Every row belongs to one group in each of 4 separate groupings. Each group adds its own fixed numbers to the row, and there is some noise. The rows also spread widely along 11 directions, which tell nothing about the answers.
In the rows, zero is written as 128.
Known rows, each followed by its group in each grouping:
[112  89 148 113 107 189 104 151 155 191 105  60 129 133 146 103 135 140
 132 117 140 134  93 105 130 111 140 147 138 142 143 140 151  98] => (0) X Q_934 bedap
[159 114 135  94 170 139 132 151 120 157 124  99 122 121  91 113 126 157
 109 110 146 103 114 147 129 121 151 121 159 139 120 138  94 106] => (2) D Q_835 furu
[160  87 145  76  71 129 122 144 107 129 166 114 131 134 115 130 127 128
 117 129 115 104  56 103 161  86 133 157 138  76 155 161 100  98] => (2) X Q_339 bolev
[109 145 153 113 147 146 100 159 114 145 130 131 108 136 108  93 113 115
 110 131 161 132 163 156  90 139 105 113 124 127 140 143 129 111] => (0) W Q_398 pesu
[ 98 159 112 126 179 135 144 120 116 131 110 148 119 118 149 124 150 133
 150 132 145 129 181 144 115 163  99  84 126 174  91  90 122 139] => (1) F Q_398 buk
[133 107 151 108 120 134 101 128 134 157 150 125 123 173 103 133  90 115
 104 111 151 102 123 148 156 106 142 110 145 108 132 147 106 109] => (1) D Q_294 bedap
[122 109 134  91 106 139 112 128 131 154 156 133 108 127 157  87 117 112
 133 126 150 118 146 152 148 141 152 140 120 101 152  92 123 131] => (2) C Q_835 Kasad
[175 114  93 108 120 172 182 167  90 183 115 100 135 119 106 129 214 196
 113 161 127 112 100 101 151 147 145 111 118 167 126 134 115  92] => (2) W Q_54 pesu
[121 136 165  88 137 134 114 136 101 141 115 122 102  90 140  73 135 130
 134 129 139 140 111 108 113 135 111 144 134  93 140 112 129 112] => (2) G Q_934 Kasad
[136 101 119  90 108 155 127 142 128 123 131 116 134  94 167 126 165 152
 144 141 128 137 125  94 144 151 128 122 120 123 125  94 108 114] => (0) F Q_294 furu
[133 116 153  75 154 131 122 138 117 112 137 115  96 108  98 101 149 141
 119 119 158 130 165 155  76 165 135  78 128  99 129 119  73 104] => (0) G Q_339 bolev
[140 140 148 119 182 138 116 148 107 208  93 111 100 152  58  49 119 156
  87 112 182  94 140 198 109 120 164 132 146 148 143 149 155  87] => (0) C Q_54 buk
[150 138 151  68 143  94 118 168  84 128 142 149 115  91  85 108  93 111
 105 117 146 126 112 124 133 132 135 130 143  68 128 131  84 101] => (2) G Q_54 bedap
[151 136 143 118 138 132 128 139 105 149 135 157 119 184 107 125 106 119
 104 128 148 101 151 164 153 130 121 115 116 127 140 144 125 121] => (2) C Q_934 pesu
[162 114 143 103 127 141 105 168 133 129 130 149 137 154 138 123  93 133
 122 131 149 107 116 117 159 100 120 168 127 103 136 138 142 102] => (0) G Q_398 furu
[103 130 179 111 132 178  86 173 137 147 112  87 101 133 133  91 116 121
 111 125 153 152 139 111  87 129  82 131 118 116 156 161 143 109] => (0) G Q_934 furu
[132  76 152 102 113 166  89 127 176 108 131  90 105 154 168  98 116 141
 148 110 145 118 133 138 110 107 115 143 134 113 151 139 127 122] => (0) G Q_339 bedap
[114 132 144 129 103 136 125  85 123 136 128 147  99 160 157  94 126 119
 136 142 117 112 116 148 154 110 100 144 134 130 151 127 151 131] => (2) G Q_294 bedap
[136 100 152  93 110 144 105 135 132 138 142 130 113 168 116 121 119 128
 118 118 165 124 174 149 121 157 143  69 117  89 130 109  97 107] => (0) W Q_934 buk
[ 92 135 130 113 126 137 121  94 121 159 120 140 120 123 155  98 139 111
 138 135 129 138 145 146 142 148 131 118 131 133 122  83 144 122] => (0) F Q_934 bedap
[160 117 129  92 116 151 141 158 105 136 144 120 117 123 122 117 164 159
 118 140 135 114 123 122 141 143 127 118 113 119 146 136  99 118] => (2) C Q_294 Kasad
[157 121 123 104 100 156 115 156 125 162 143 142 129 170 124 120 141 146
 117 142 160 115 156 130 144 137 130 108  96 109 144 131 145 101] => (0) F Q_54 Kasad
[141 141 174 100 131 132 106 130 102 113 109 184 140 164 149 119  97 142
 150 133 150 118 127  93 135 120  80 114 116  78 127 126 158 109] => (0) D Q_934 bolev
[109 115 147 110 111 157 123 136 112 134 149  74 137  99 121 147 155 143
 109 129  94 132  56 101 132  82  98 137 166 141 131 181  97 115] => (0) D Q_398 Kasad
[114 124 139 100 136 152 121 136 123 186 120 113 108 122 108  81 146 124
 108 133 153 130 136 150 121 144 158 130 129 124 139 120 134  94] => (0) G Q_339 bedap
[139 101 174  86 130 127  92 122 123 127 117 124 116 140 131  84 102 135
 143 110 153 113 121 141 107 114 122 129 144  87 143 125 129 101] => (0) X Q_934 pesu
[135 136 146 107 189 126 110 139 117 109  90 127 114  95 148  83  95 158
 160 106 146 113 111 126 108 107  90 155 159 131 118 129 138 128] => (2) D Q_54 bedap
[125  66 146  94  74 135 124  79 133 159 135  98 143 130 158 140 145 137
 148 113 107 114  62 100 177 104 165 118 166  97 114  87 105 107] => (1) X Q_934 Kasad
[148 124 140 106 126 160 133 167 113 137 117 121 126 135 135 127 139 155
 126 129 145 122 128  99 134 145 111 112 111 127 133 142 113 120] => (2) C Q_294 buk
[125 127 118 125 127 134 119 127 122 118 138 162 123 150 161 103 116 123
 139 147 137 105 137 160 154 105  98 167 127 144 143 122 153 130] => (0) W Q_398 pesu
[145 114 156  67 159 133 146 131  92 115 109 112 104  80 114  86 190 189
 143 130 146 133 147 129  77 185 136  65 131 101 121  94  78 103] => (0) C Q_934 bolev
[129 123  98  99 127 121 162 115  88 144 140 149 137  98 143 111 167 130
 134 158 110 106  92 147 172 116 131 172 136 150 139 112 132 114] => (0) X Q_339 pesu
[156  87 125  73 110 123 122 129 126  59 148 153 136 105 175 152 137 164
 174 121 137 128 153 107 124 165 118  72 124  74 103  70  64 132] => (0) W Q_54 Kasad
[155  83 156  65 132 132  99 149 140 112 136 119 113 104 133 109 115 139
 130 109 165 130 148 123 114 159 159 103 137  71 124  89  73  99] => (0) G Q_294 furu
[ 67 130 150 128 119 143  88 111 149 123 151 168 107 148 191 107  77  72
 147 123 157 144 208 167 121 163 109 111 104 113 139  78 144 152] => (0) C Q_398 furu
[130 135 111 105 162 146 121 172 126 166 149 127  95 123 103  89 126 114
  94 136 174 111 173 196 141 142 151 152 116 152 151 123 116 111] => (0) G Q_294 Kasad
[ 52 158 174 100  94 148 121 129  89 161 135 112 130  89 126 132 146  93
 106 135 103 181 117  87 103 171 100  66 132 103 128 128  99 128] => (0) C Q_835 furu

New rows. What belongs after each?
[127  75 153 112  49 158  94  82 159 191 142 111 133 199 148 126 116 113
 127 109 138 114 113 114 164 114 175 107 132  86 132 111 143 100] => (2) F Q_339 buk
[144  84 108  71 121 133 130 148 126 152 141 143 126  89 158  97 144 141
 154 137 171 118 142 118 159 161 188 134 123  93 114  41 102  98] => (1) W Q_398 bolev
[137  88 157  73 106 149 118 133 121 147 125  97 117 111 139 101 162 159
 148 124 143 129 108  94 113 141 138  99 131  82 135 104 107 100] => (1) X Q_934 Kasad
[103 131 156  89 124 134 108 131 106 138 132 106 121 105 108 115 145 120
 113 118 131 147 124 115  94 141 117  90 139 102 126 139  97 108] => (0) F Q_339 buk
[138 102 156  85  83 142 112 121 125 127 145 135 121 137 171 101 133 140
 152 130 132 124 119 105 137 134 122 122 120  75 150 108 124 130] => (2) C Q_835 Kasad
[154  80 135  74 104 133 128  92 135  86 150 145 108 123 197  94 146 166
 187 136 140 106 139 125 133 137 125 116 124  85 140  77 111 132] => (2) D Q_835 bolev
[120 108 161 100 131 136  75 113 157 128 123 107 103 142 156  81  92 123
 152  95 153 121 143 144  99 118 121 126 148 102 134 111 129 129] => (2) F Q_835 Kasad
[ 36 143 167 130 121 158 102  93 116 185 114  72  85 106 116  65 150  98
 107 125 122 165 124 158  81 140 111 101 156 146 144 130 135 121] => (0) W Q_934 bedap
[114 151 173 123 138 160 107 140 115 157 104 141 100 173 117  76 128 143
 119 132 170 125 176 145  88 154  95  84 102 122 151 147 156 114] => (0) C Q_294 buk
[131 121 117 128 117 125 116 125 122 143 152 152 116 164 139  95  98 115
 111 136 139  91 129 190 182  94 125 180 130 138 163 132 158 130] => (0) C Q_54 furu
[ 95  90 145 107 100 165 100 127 151 165 138  88 102 139 146  92 139 119
 131 118 160 134 146 129 112 144 143 104 125 110 139 107 119 115] => (1) W Q_339 buk
[103 113 106 105  95 158 131 158 134 131 171 135 137 113 201 150 113  88
 142 140 129 139 147 112 176 149 118 149 102 139 141 101 108 156] => (2) C Q_835 pesu
[166 140 166  71 186 101 105 165  92 119 120 162 104 131  64  73 101 148
 121 115 185 103 164 171  74 138 125  99 130  81 133 141 105  91] => (0) X Q_398 buk
[135 102 160 122 116 167 103 133 142 182 108 106 117 173 142  93 108 134
 122 115 152 113 125 130 146 119 145 140 127 118 145 122 159 109] => (2) C Q_934 furu
[108 125 121 111 148 123 144 113 108  89 128 125 119  91 159 124 142 147
 148 124 114 122 123 148 128 131  96 121 150 154 118 113  98 146] => (0) C Q_54 bolev
[116 136 108 118 140 137 155 110 108 174 112 162 128 114 158 105 141 128
 141 138 137 119 142 142 175 166 160 127 124 150 113  64 134 127] => (2) C Q_294 bedap
[118 138 150 110 141 132 119 147 107 133 139 110 114 146  73 128 114 121
  93 117 136 111 121 169 113 112 103 106 145 143 140 180  94 112] => (0) X Q_294 bolev
[184  66 120  71 121 132 142 111 136  98 128 124 131  96 175 109 176 197
 172 135 128 101 102 116 148 125 158 142 149 103 116  75  99 104] => (0) G Q_398 Kasad
[133 109 136  98 123 160 109 157 131 154 118  94 133 113 149 110 135 133
 131 121 137 130  99  90 128 118 125 159 132 126 132 137 133 107] => (2) F Q_339 pesu
[122 133 148 105 132 144 100 151 133 149 121 153 108 139 157  87 109 120
 141 134 171 121 156 121 136 140 116 138 108 100 141 101 149 115] => (1) G Q_294 Kasad
[164 141 131  85 169 126 159 148  86 137  93 161 117 108 131  81 168 177
 148 156 154 108 122 110 143 142 116 139 120 118 123  95 141  99] => (1) G Q_934 bolev
[150  92 136  60 115 116 121 151 113 104 164 120 113  77 123 111 135 131
 120 129 141 120 109 131 144 131 151 143 144  86 140 114  61 102] => (0) G Q_294 bolev
[140 103 132 103 124 122 130  87 123 106 136 145 111 161 137 105 144 150
 149 127 130  92 135 174 126 118 115 113 135 122 140 124 122 122] => (0) X Q_339 buk
[ 62 123 140 147 127 173 101 127 158 144 117 107 116 148 208 113  97  98
 155 117 142 137 147 123 145 118  82 150 121 165 135 116 162 159] => (1) C Q_934 buk
[ 92 110 148 125 120 155 118 115 128 163 140  69  94 111 130  89 144 120
 109 120 118 129 107 157 116 115 133 141 155 152 148 140 116 128] => (2) C Q_398 furu
[122 136  99 113 150 152 125 197 111 155 148 114 114 106 113 106 125 116
  97 141 157 124 147 164 138 130 117 161 118 166 150 147 118 116] => (0) W Q_54 pesu
[147 141 146 108 103 139 120 152 104 108 133 164 128 165 152 117 116 135
 141 150 128 116 120 102 138 113  62 135 111 105 152 152 145 132] => (2) W Q_835 pesu
[136 126 163 107 145 131 117 117 118 107 110 130 116 146 117 110 129 160
 132 114 133 116 134 144 102 137 105  84 143 118 126 139 105 122] => (0) C Q_294 bedap
[146 122 168  77 107 151  91 193 125  80 154 122 114 142 137 106 110 140
 132 133 144 135 137 109  95 121  59 127 103  77 175 188 110 131] => (0) C Q_835 bedap
[103 129 114 106 110 142 139 124 103 142 169 133 108 114 131 118 156 119
 117 153 127 131 144 158 142 142 116 110 118 134 149 129 112 125] => (0) D Q_54 bedap
[123 138 137 117 146 119 123 132 105 118 137 138 115 150 108 136  99 110
 111 114 132 115 136 158 143 120 104 108 145 133 120 138  93 134] => (2) W Q_934 buk
[ 97 163 144 114 150 107 120 120  85 150 131 143  90 118  83  85 110 103
 104 121 140 129 145 179 106 142 115 100 147 120 132 126 111 124] => (2) W Q_54 bedap
[ 77 118 127 118  81 171 123 126 134 143 153 117 143 112 199 144 133 102
 140 149 103 149 105  91 169 121  94 147 124 140 141 119 138 141] => (0) D Q_835 furu
[ 75 106 157 105  69 170 111 125 132 129 132  89 139 100 188 145 140 111
 155 131  97 168  86  62 129 127  82 117 129 112 134 129 119 131] => (0) X Q_934 bedap
[190 108 150  91 157 129 123 141 114 103  95 147 133 144 131  88 136 197
 147 124 144  89 105 125 125 108 111 150 136 100 136 135 145 104] => (0) C Q_339 furu
[164 107 111  95 127 172 114 201 142 139 107 171 158 127 189 130 110 150
 160 142 179 127 161  74 171 165 137 146  85 106 117  67 148 106] => (0) W Q_294 furu
[132 117 149  87  85 148 125 139  93 170 127 110 127 103 123  91 169 156
 127 146 126 131  76  93 127 119 125 130 127  91 154 136 140  88] => (0) X Q_54 Kasad
[ 99 149 129 111 143  94 103 116 110 158 158 172 102 152 107 100  79  70
 107 115 172 113 188 197 143 142 141 101 127 109 126  98 118 124] => (1) F Q_54 buk
[127 111 164  74  82 143 106 168 109 125 181 106 102 118 107 121 127 107
  99 127 138 146 135 116 113 155 122  90 112  66 163 157  62 120] => (2) C Q_294 bedap
[ 86 100 178  79  70 170  89 111 130 187 141  83 104 116 129  84 172 110
 119 129 152 171 155 103  66 184 156  57 112  68 147 104 116  88] => (0) F Q_339 pesu
[162 119 132  95 165 137 120 164 136 103 128 129 112 139 128 105 116 152
 128 126 152 105 151 161 122 123 108 140 132 134 140 137 112 122] => (0) G Q_835 furu
[119 102 148  91  92 140 114 110 119 156 161 110  99 119 131  93 136 117
 119 132 134 124 113 138 142 128 148 124 137  97 155 123 105 113] => (2) D Q_294 bedap
[160  84 107 130 129 164 117 110 177 126 133 148 113 218 173 105 119 152
 158 131 162  77 184 200 149 117 126 140 103 157 152 111 171 129] => (0) X Q_339 furu
[133 109 169 108 152 188  83 197 163 129  97  92 126 150 155 111  91 150
 142 102 175 140 158 102  90 136  94 123 110 123 136 151 138 119] => (0) C Q_934 bedap
[135  97 157 104 116 135 108 110 131 110 129 124 120 142 160 110 115 134
 146 108 130 113 116 125 122 118 117 128 140 102 137 127 116 130] => (2) C Q_339 pesu
[167 148 148  64 173  87 135 120  68  78 118 168 100  95  94  71 168 179
 138 140 147 109 144 155  86 154 102  90 136  90 127 113  90 103] => (0) F Q_294 bolev
[124 129 144  99 142 154 108 175 135 144  93 155 146 113 177 125  90 127
 157 120 174 144 158  75 136 160 121 123 107 102 103  81 145 111] => (0) G Q_54 buk
[ 47 152 167 140 107 157  91 111 137 149 141 122 108 155 144 147  85  63
 123 105 133 155 172 141  99 158  85  59 121 132 126 128 114 150] => (2) X Q_294 Kasad
[ 61 160 122 139 164 130 121 121 124 188 139 163 107 141 131 102  90  65
 113 123 165 126 197 199 149 161 147 116 123 161 118  84 139 139] => (1) C Q_398 bedap
[ 92 114 120 126  75 167 104 135 153 157 176 113 127 164 169 170 106  70
 115 123 129 145 156 128 170 136 122 112 105 134 134 117 112 142] => (2) F Q_934 Kasad
[123 159 170 111 108 145 118 156  79 207 122 129 116 156  69  93 126 112
  82 141 143 122 100 119 124 121 116 121 120 110 160 179 151  86] => (2) X Q_294 pesu
[130 117 136 101 132 142  98 147 137 142 135 127 118 142 128 105 107 122
 119 119 165 118 153 151 132 131 135 128 124 121 134 121 121 108] => (0) F Q_294 bolev
[121 116 151 118 133 170 108 113 143 165 119 123  98 160 145  61 140 152
 143 139 163 114 159 159 104 130 125 123 119 130 152 125 173 106] => (0) D Q_398 bedap
[ 85 100 107 132  95 178 133 120 152 116 189  91 122 133 172 179 151 108
 121 143 105 140 151 148 147 134 101 101 122 176 134 138  87 150] => (0) D Q_398 furu
[125 112 151  70 101 138 105 144 105 126 168 126  92  89 148  79 138 127
 138 139 154 139 141 118 105 148 116 117 108  64 166 114 108 117] => (2) D Q_54 Kasad
[ 89 131 119 115 109 150 118 133 124 146 165 144 120 123 161 123 113  88
 121 147 135 133 142 147 169 130 113 149 115 137 150 121 129 134] => (0) D Q_294 bedap
[137 112 118  84 148 132 136 160 105 116 170  99  98  94 107 110 157 141
 108 138 145 109 126 153 134 123 116 128 136 138 150 153  67 120] => (1) D Q_294 buk
[157  83 137  84 118 144 122 129 128 145 123 110 114 120 136  78 152 176
 141 123 154 113 126 140 125 139 162 122 132 100 143 105 120 102] => (0) C Q_54 bedap
[122 122 148  89  80 129 115 129 100 177 157 161 150 137 113 143 105  98
 102 137 135 129 106 105 183 133 160 113 129  74 130 116 112  93] => (0) D Q_294 bedap
[ 93 141 145 120 128 149 120 126 102 145 134 100 107 112 121  94 144 128
 108 141 119 122  91 139 128  94  87 153 149 155 157 175 134 120] => (0) D Q_294 buk
[115 105 174  95 109 161 103 110 135 170 108 119  97 133 153  64 148 138
 140 134 162 145 161 123  99 169 145  95 114  85 142  78 150  95] => (0) G Q_934 furu
[163 137 135  94 150 158 127 199 118 138 126 133 106 140 121 104 127 140
 120 142 164 124 154 123 128 143 104 140  94 118 148 146 127 110] => (2) G Q_934 bedap
[136 104 150 104  96 152 103 144 139 140 144 121 120 152 136 121 115 122
 113 132 141 122 127 125 148 124 128 131 123 102 148 133 121 106] => (0) G Q_294 furu
[138 113 120  99 129 127 133 100 111 150 104 142 142 107 158  92 161 155
 148 139 119 114  91 114 159 119 143 162 145 122 120  84 156 102] => (0) F Q_339 furu
[220 104 115  84 174 104 128 153 122 106 102 176 140 153 131 110 111 191
 156 118 170  70 137 131 160 115 139 138 132 101 107  94 130 100] => (1) F Q_54 furu
[ 90 127 116 119 170 105 131  64 114 183 119 150 120 108 137  83 105 102
 129 116 136 102 121 205 183 116 184 162 178 155 110  61 141 118] => (0) D Q_934 bedap
[115 124 154  94 122 132 118 111 117 155 123 144 101 122 147  83 122 109
 139 130 146 135 146 132 134 155 141 119 125  92 133  82 129 114] => (2) G Q_934 bedap
[131 122 155 112 129 164 157  92 108 128 108 106 110 152 129 126 212 196
 149 147 117 129 135 104  94 158  87  28 124 135 120 133 112 117] => (1) D Q_934 bedap
[135  90 134 110 160 138 111 140 157 133 101 116 144 131 161 132  82 143
 166  90 153  96 104 120 147  94 141 155 164 141  93 102 125 115] => (1) X Q_398 bolev
[118 114 102  96 173 118 114 150 136  81 139 119 127  71 167 135 102 119
 145 107 138 123 136 149 148 123 116 160 156 159 107 104  76 144] => (0) F Q_294 buk
[109 132 124 126 128 130 113 120 127 143 140 150 114 163 132 108  90 104
 127 125 143 107 147 188 147 109 111 141 127 143 146 134 149 130] => (0) X Q_54 bedap
[127 151 151 103 159 125 122 158  96 117 140 138  97 125 104  96 117 125
 113 126 151 121 153 158  99 136  96 116 124 121 143 155 103 130] => (2) C Q_398 buk
[ 72 141 152 123 143 154 117 110 113 171 121 106 102 102 133  73 142 123
 124 136 138 133 120 149 104 119 115 137 147 153 140 129 153 111] => (0) D Q_398 bolev
[126 111 155 110 137 157 112 119 138 125 124 123 110 146 160 119 120 137
 146 117 147 129 159 125 115 147 108  93 121 118 126 108 124 128] => (2) D Q_934 furu
[103 113 152 128  77 185 125 109 133 154 113 103 117 154 165 130 164 146
 144 136 125 145 132  84 117 158 102  66 115 129 127 117 127 126] => (2) W Q_294 buk
[111 127 147 118 123 145 106 120 128 147 126 106 111 134 135 108 121 114
 121 116 133 127 125 133 122 123 115 122 142 138 133 136 122 121] => (2) F Q_294 pesu
[103 170 126 116 140 134 140 142  81 136 120 170 119 116 123 104 145 127
 123 158 139 131 144 136 134 152  90 117 114 138 131 116 133 121] => (0) W Q_294 bolev
[153 116 140 118 128 169 134 139 128 172 107 125 114 173 125 107 148 165
 126 128 164 108 162 133 129 161 146  84 106 134 131 119 131 110] => (2) C Q_294 buk
